There are 5 hidden switches. A switch that is on adds its own fixed numbers to the row, and there is some noise. The rows also spread widely along 6 directions, which tell nothing about the answers.
In the rows, 128 means zero.
Known rows, each followed by its switches (1 for on, 0 for off):
[ 94 125  84 178 122 108 124 151 132 118 142  84  80 136  68 116  73 124] : 0 1 0 0 1
[160 157 140 150 114 109 104 164  74 122  99 153 151 112  89 149 114 137] : 0 1 0 0 0
[145 125  76  92  54  89 131 160 125 142 162 117 111 124 150  87 160 107] : 1 0 0 0 0
[110 121 113 128 155  60 127 143  73 115 116  97  88 121 108 118 136 118] : 0 1 1 0 0
[162 158 102  86  83  99 124 137 114 128 130 156 165  72 126 136 140 145] : 0 1 0 1 0
[109 137 135 170 141 110 103 126  91 102 105 147  76 107  92 105  62 120] : 1 1 0 0 0
[145 160 141 130  94 127  94 142  72 110 129 185 128 117  88  88  97 127] : 1 1 0 0 1
[160 134 122 104  85  93 182 151  92 103 119 102 143  64 180 179 155 114] : 0 0 0 0 0
[149 169 153 151  67 114 128 158  94 124  98 165 125  94 122 152  86 110] : 1 0 0 1 0
[125 164 150  95 100  84 100 144  66 149 138 179 101 147 108  67 118 108] : 1 0 1 1 1
[110 138 106 157  97 113 119 145 103 114 133 129  87 117  84  98  86 117] : 1 1 0 0 1
[143 132 107 115 104  63 131 142  85 130 116 120  79 120 115 103 121 100] : 1 1 0 1 0
[100 103  66 119  97  89 149 115 136  97 154  96  67  79 145  89 120 116] : 1 1 0 0 0
[113 162 135 169 127  94 117 150  61 111  69 128 119  65  86 144 101 125] : 1 1 0 0 0
[153 126 118 105  59  75 144 146 109 105 136 141  71 117 143 107 121  93] : 1 1 1 1 0

New rows, each followed by its switches (1 for on, 0 for off):
[139 124 120 103  64 127 129 107 151 109 173 176  80 120 166  87  75 111] : 1 0 0 1 0
[119 128 122  93 137  64 107 130  63 117 134 148  82 124 124  59 142 114] : 1 1 1 0 0
[180 123  94 109  67  97 126 181 120 143 166 118 124 175 135 117 150 106] : 0 0 0 0 0
[138 111 148 114 155 101 136 110  87 107 144 132  85 132 159 116 102 116] : 0 0 0 0 0
[114 139 155 146 113 127 139 115  93  86 111 155 105  61 154 137  75 120] : 1 0 0 0 0
[108 143  90  96 139  82 110 106 118 139 136 132 121  88 105  96 117 147] : 0 1 0 1 0
[130 174 159 114 120 131  74 106  77 126 127 230 115 118  83  70  64 138] : 1 1 0 1 1
[138 127  89 109  67 116 150 155 134 122 172 107 129 116 142 121 133 120] : 0 0 0 0 1
[171  99 130  88 120  84 172  99 108  87 150 129  64 123 177 127 101 100] : 0 1 0 1 0
[100 134 109 135 128 126 136 103 124  88 122 130 131  40 127 144  90 153] : 0 1 0 0 0
[105 119  72  65 102  80 147 121 120 106 158 109 135  50 159 107 177 148] : 0 1 1 0 0
[136 158 151  96 129 102 104  96  72 116 112 200 115  74 121  93  96 134] : 1 1 0 1 0
[ 73 138 106 144 113 113 124 121 124 113 130 118 102  63 130 107  94 127] : 1 0 0 0 0
[138 135 122 152  83 131 111 140 124  95 136 164  92 114 112 109  79 122] : 1 1 0 0 0
[118 138 113 147  76 134 133 128 128  84 125 152 115  49 129 128  87 135] : 1 1 0 0 0
[ 71 173 131 131 167  43  86 134  38 149  68 133  97  83  65  92 112 123] : 1 1 1 1 0
[ 69 160 132 132 110 101 116 135  73 121 127 137 114  74 115  92 116 125] : 1 0 1 0 1
[103 147 129  86  75 109 116 115 116 125 170 184  95 114 139  61 103 122] : 1 0 1 1 1
[102 164 136 139  67 146 133 115 134 107 140 171 109  66 130 119  54 127] : 1 0 0 1 1
[127 121 112 143 110  83 144 157 104 105 124 101  94 114 116 137 120 118] : 0 1 1 0 0
[134 140 153 144 102 125 126 136  80 104 137 156  91 127 126 104  80 103] : 1 0 0 0 1
[104 159 108 126  97  97 112 131 117 142 120 144 109  85 111 103 100 121] : 1 0 0 1 0
[120 159 144 176 113 121 105 149  74 106 108 148  97 116  70 113  66 122] : 1 1 0 0 1
[138 157 168  83 142  65 107 111  33 118  98 187 102  96 127  88 122 118] : 1 1 1 1 0
[135 123  90  86 101  92 126 123  98 113 147 140 108  84 143  80 147 124] : 1 1 0 0 0
[129 138 120 122  77 101 165 121 105  99 120 129  88  71 133 131  92 108] : 1 1 0 1 1
[118 127 128  95  94 122 148 100 106  94 141 156 118  44 189 111 117 125] : 1 0 0 0 0
[121 111 110 138 116 113 148 127 136 103 152 104  90 109 153 134  94 117] : 0 0 0 0 0
[129 164 165 115  95 129 131 106  80 109 123 189 117  78 139 116  75 119] : 1 0 0 1 1
[216 137 148 121  68 102 118 181  64 114 120 175 114 165 123 115 125  96] : 1 1 0 0 0
[107 121  98  97 115  86 127 121  99 125 145 120  96  97 151  80 139 120] : 1 0 0 0 0
[164 192 150 137 111  76  77 173  34 157  64 173 141 122  58 121 121 118] : 1 1 0 1 0
[145 136 145 172 131  82 125 156  60 104  89 122  71 131  97 131  86  98] : 1 1 0 0 0
[138 150 132  96 112 111  95 101 103 117 142 205 101 104 123  70  87 133] : 1 1 0 1 0
[167 159 166  69 152  77 111 119  43 148 110 176 148 114 144 117 142 124] : 0 0 0 1 0
[ 74 129 110 125 153 131  98  96 127 123 179 144  97 119 113  68  80 149] : 0 0 0 0 1
[161 142 108 127  30 136 144 159 118  97 148 152 128  95 125 119 110 116] : 1 1 0 0 1
[ 80 124 117 100 122  99 124  97  96  94 160 153  77  85 130  57 105 130] : 1 1 1 0 1
[107 190 127 114  83  91  84 145  81 135  97 188 154  57  87 101 121 146] : 1 1 1 1 0
[150 168 154 151  86 101 138 151  64 111  82 150 108  92  94 148  82 106] : 1 1 0 1 1
[137 145 134 110 122  56 139 138  60 136  98 116  83 112 135 115 123  89] : 1 0 0 1 0
[165 130 129 129 113  95 140 154  88 107 114 122 121 112 123 150 123 122] : 0 1 0 0 0
[174 156 112 121  54  94 107 169 109 140 127 163 113 140  96 106 117 109] : 1 1 0 1 0
[120 140 103 134  88  97 124 160 104 132 125 116 112 103 124 113 125 111] : 1 0 0 0 0
[135 144 146 145  99 105 151 124  87  93 111 145  70 101 115 128  61 101] : 1 1 0 1 1
[147 178 155 133  57 117  92 190  72 135 110 185 160 108 110 121 131 124] : 1 0 1 0 0
[161 142 135  89  97 100 146 125 103 128 137 149 135  96 160 140 122 123] : 0 0 0 1 0
[ 58 150 101 116 141  90 110 130  97 142 142 109 127  88  99  93 125 145] : 0 0 1 0 1
[107 188  94  65  59  89  80 154 104 179 139 185 177  75 106  66 173 145] : 1 0 1 1 0
[172 134 104  99  67  80 130 176  87 142 135 126 118 137 141 103 165  98] : 1 0 0 0 0
[130 144 135  71 110  87 129 108  76 136 149 160  96 114 148  76 124 107] : 1 0 0 1 1
[130 141 135 129 120  89 119 121  81 120 129 153  62 144  95  83  75 107] : 1 1 0 1 1
[127 142  98 119 126 107  97 136 108 127 137 139 141 103  96 110 124 147] : 0 1 0 0 0
[109 153 125 121 159  79 136 110  79 120  91 120 120  54 111 145 108 139] : 0 1 0 1 0
[105 124  88 109  88 109 118 139 136 111 185 132 109 131 106  84 121 137] : 0 1 1 0 1
[138 137 142 106 124  87 126 133  53 126 139 140  92 142 136  81 121 102] : 1 0 0 0 1
[ 84 167 156 137 120 106 115 107  86  98  93 177 104  37 111 120  71 136] : 1 1 1 1 0
[145 152 131  85  65  77 150 169  47 124 124 127 129  98 152 114 171 102] : 1 0 1 0 1
[156 162  97 139  40 131  95 178 120 128 132 171 154 105  89 113 121 131] : 1 1 0 0 0
[129 131 128 133  92 103 154 142  94 104 119 116 102  78 157 134 114 108] : 1 0 0 0 0
[ 92 142 113 164 172  97  91 129  96 121 112 122 102 115  72 112  83 143] : 0 1 0 0 0
[155 148 110 110  96  83 143 143 103 124 115 124 128  92 118 146 129 126] : 0 1 0 1 0
[116 145 125 134 148 104 128 125  83 101  97 126 142  51 112 154 111 148] : 0 1 0 0 0
[125 166 124  92 102 117  88 133  86 141 133 182 159  83 124  80 141 141] : 1 0 0 0 0
[142 152 119 119  40 111 116 183 106 130 141 157 134 120 133 109 142 113] : 1 0 1 0 0
[131 139 129 118  56 126 131 141 105  92 156 171 109  95 129  95 103 122] : 1 1 1 0 1
[124 163 133 112  85  61 137 161  66 142  93 125 111  88 134 131 142  99] : 1 0 1 1 0
